The rows of a group lie close to one hidden flat surface of 10 dimensions, which passes through zero. Surfaces can cross.
(in the rows, 128 means zero)
Known rows, each followed by its group:
[129  41 176 115 103 148 143 103 148  94 129 159 110 145 145 208 156]	pizen
[152 123 130 118 171 137  95 137 128 131 127  88 122 134 117 124 121]	vobez
[117  73 118 142 105 207 126 121  48 108 105 173  97 132 114 147 163]	pizen
[135 114  96 159 152 141 117 168 179 176 137  92 125 148 121  87  92]	pizen
[122 138 123 138 115 141 163 100  85 109 140 175 112  84 150 122 156]	suzez
[ 99 165 116 119 141 153 170 139 129  73 122  95 119 139 104 154 131]	pizen
[156  69 129 167 164 116 128 134  94 148 101 155 128  72  77  67  82]	vobez
[116 154  94 116 145 108 218 129 182 109 187 146  99 100 106  99 125]	suzez
[190  81 158  83 161 124  67 137 130 140 111  98 109 142 132 144 155]	vobez
[122 131 172  62  99 128 101 127 115 141 120 126 140 179 139 157 163]	vobez
[173 111 131 107  93  87  99 111 132 116 139 127 128 137 134 176 182]	fakad
[140 134 104 140 121 131 105 128 160 149 156 111 116 129 171 160 134]	suzez
[ 84 102 145  95 116  93 161 144  82 153  83 121 125 127  96 118 138]	fakad
[117 130 169 101 139 110 137 129 105 122 137 120 162 123 124 133 119]	pizen
[107 127 127 124 160 128 135 198 127  83 116  71 149 126 122 191  99]	vobez
[164 133 165 142  95 121 133  97 130 150 104 130 146 109 130 128 125]	suzez
[132  97 171  93 157  70 194 161 167 107 136 121 140 121 113 110 132]	suzez
[162 147  83 150  97 135  36 138 133 166 137 166 138 120 148 138  98]	fakad
[116 131 177  99 161 148 135 124 173 162 128 102 129 118 144 142  67]	fakad
[103 141  99 143 141 151 141 137 135 105 152 140 120 135 133 123 122]	pizen
[185 127 153 205 115 196 183 102 175 132 149 119 144 106 158 107 117]	fakad
[136 143 110 108 143 166  59 142  78 148 105 145 115 120 119 126 108]	vobez
[ 74 175  67 114 120 141 166 137 110 106 158  61 109 131  93 205 137]	pizen
[155 105 167 169 149 222 133  94  97 119 134 128 139 143 130  88 133]	suzez
[147 159 122 118  97 167 177 127 122 169 120 148 111 107 101  90 130]	suzez
[192  66 126 155 173  65 128 106 175 146 140  91 113  91  93 105 113]	vobez
[137 111 139 100 132 137 114 179 115 132  97 116 118 137 149 142 146]	suzez
[ 99 166 142  82 157 126  78 113 107 154 138  71 155 181  82 110 105]	vobez
[119 134  85 124 163 137  85 136  99 134 125  89 100 161 141  96 169]	pizen
[156 161  92 138 190 143 113 162 106 133 170  77 139 101 112  96 106]	fakad
[153 127 119 123 153 153 132 137 122 104 117 104 104 109 109 150 128]	vobez
[158 105 131 154 126 158 118 131 148 139 129 143 121 126 153 119 126]	pizen
[124 171 114 125 126 179 116  94 144 116 131 147  99 110 135 157 102]	fakad
[167 172  97 145 108 173 151 120 176 170 129 153 110  84  63 100  55]	suzez
[195  83 181  57 104 147 102  86 102 166 102 151 100 126  85 146 160]	vobez
[149 152 133 133 166 112 123 156 132 117 103 110 132 114 141  85 120]	vobez
[115  78 124  86 122 161 133 191 113 159  98 146 106 171  75 100 133]	suzez
[131 100 121 175 139 147 179 119 132 143 167 145 132  90 119  93 103]	fakad
[168 120 121  96  87 133 142 183 163 189 113 126  97 114 162 154 153]	suzez
[180  80 142 122 115  79 102 133 145 151 164 122 147 125 137 152 148]	fakad
[136 122 128 105 158  54 156 115  97  35 160 129 147 146  64  97 189]	fakad
[114 188  61 142 105 135 136 120  93 128 170 113 117  97 146 163 150]	pizen
[141  85 141 157  74 158 172 135 113 140 143 157 144  99 125 173 125]	pizen
[133 129  94 139 104 175 149 109  65 127 118 140  89  97 114 146 163]	fakad

New rows, each followed by its group:
[117  89 101 152 130  74 190 112 141 126 185 146 123  95 112 116 138]	fakad
[121 104 124 145 144 165  92 128 139 150 149 102 139 181 107 111 107]	suzez
[132 127 131 141 132 132 136 136 125 123 139 140 139 124 142 112 131]	pizen
[160 113 132 132  72 156 123 120 137 162 113 125 111 153 156 148 175]	suzez
[140 136 141 150 158 171 127 168 115 139 112  86 146 141 141  89 118]	fakad
[133 116 175 117 147  83 127 140 135 141 144 131 171 132 151  91 122]	pizen
[143 115 111 164  87 103 172 133 152 115 141 136 126 126 151 130 173]	pizen
[154 136 153 115 127 114 113 133 153 165 126 105 144 118 133 140  98]	fakad
[121 168 123 111 113 114 172 109 109 125 105 125 129  88  35 136  86]	vobez
[118 118 129 124 143 104 146 148  61  89 109 124 148 149  80  81 168]	fakad
[140 151  99 103 186 155 111 219 138 116 116 111  98  87 173 153 102]	suzez
[213  56 172 157  85 117 118 131 149 181  94 132 136 119 155 117 157]	pizen
[139  91 157 140 187 121 103 178 134 110 151 105 174 171 135  71 123]	fakad
[121 115 124 137 154 166 117 151  92 140 145 114 135 139 137 107 129]	pizen
[158 138 163 100 133 159 112 181 105 142  92  55 128 163 210 143 199]	suzez
[128 110 129 114 127 163 113 159 133 162 115 101 127 180 105 108 132]	suzez
[110 122 124 132  97 111 156 136 111 172 101 125 122 109 124 126 126]	fakad
[155 193 113 133 158 160  98 133 178 156 162  58 134 131 160 136  96]	vobez
[129 134 164 109 143  94 126 126 136 125 154 124 160 123 154 131 126]	pizen
[138 166  96 139 123 109 142 124 118 130 138 120 129  99 101 117 123]	fakad
[126 170 170  66 157 114 133 152 113 104  93  69 148 156  89 125 132]	vobez
[135 121 101 107 157  77 102 151 130  99 160  97 127 149 136 139 167]	fakad
[125 182 100  99 108 140 147 143 130  95 114 105 109 100 101 213 117]	vobez
[122 139 123 144 168 114 113 156 144 124 135  85 147 135 138 115 101]	vobez
[103  91 118 137 117  86 136  77 105 132 130 166 122 136  81  86 140]	vobez
[185 161 192  81 140 173 192 121 143  98 101  88 111 137 122 116 176]	vobez
[ 95 146 126 136 101  66 101  76 129 145 137 110 165 163  96 126 117]	suzez
[117  59 165 133 147  82 175 108 162  88 174 158 147 141 116 108 141]	fakad
[120 150 105 115  99  73 124 116 151 172 134 116 129 109  97 153  97]	pizen
[158 187  84 128 128 186 139  92 136 116 139 116  80  97 108 150 125]	vobez
[173  98 172 135  88 181 145  62 171  86 136 152 104 142 167 193 176]	fakad
[162 108 147 136 100 130 123 139  95 165  87 205 127  76 135  89 113]	vobez
[118 128 135 143 166 137 168 123 154  96 155 117 130 131 129 105 123]	fakad
[183  85 176  58 162 165  52 119  77 112 138 123 122 138 115 179 152]	fakad
[140 200 127 128  94 100 135  88 163 106 116 146 142 119 101 130 107]	fakad
[147 137 114 152 127 137 140 147  83 117  98 115 125 137 127  74 181]	pizen
[127 112 122 141  86 169 149 120 111 124 126 186 109 110 150 150 144]	vobez
[124  70 191 110  96  75 159 114 107 152 148 111 154 157 191 131 216]	suzez
[140 155 146 119  83  43 145 132 138 135  91 111 163 135  97 115 139]	fakad
[143 135  82 131 119 116  86 153 152  68  63 172  88  82 113 201  89]	suzez
[113 110 117 166 157 102 140 137 173 110 162  86 140 149 159 128 133]	vobez
[153 150  95 140  75 174 110 117 125 107  50 173  88 117  76 152 118]	suzez
[105 136 107 137 123 133 168 142 109  89 119 120 123 142 107 119 161]	pizen
[153 120 177 149  87 144 207 131 134  67  99 158 147 108 122 141 149]	pizen
[114  53 155 129 151 126 116 136 119  87 143 110 130 180 179 152 191]	suzez
[132 212 113 121 109  79 163 100 192 144 130  95 126  87 120 150  92]	fakad
[ 91 129  93 122 146 147 113 123  97 100 135 161 103 131 116 127 131]	fakad
[139 114 157 152 102 114 131  78 106 132 137 147 149 108 152 136 142]	suzez
[117 102 126 138 108 165 153 132 150 131 168 127 128 115 128 200 101]	pizen
[ 78 117 116 113 149 106  55 158 133 130 161  81 157 197 163 171 127]	vobez
[ 92 170  88 103 131 101 110 116 108 141 160 100 121 122 123 162 122]	pizen
[142 134 103  85 142 130  72 113 102 141 158 147 103  96 109 175 109]	fakad
[ 33  98 121 149 143 113 131  97  84 136 161 122 168 179  55  87  95]	vobez
[148 149 119 164 132 179 144 142 131 111 118 140 126 112 134 104 116]	pizen
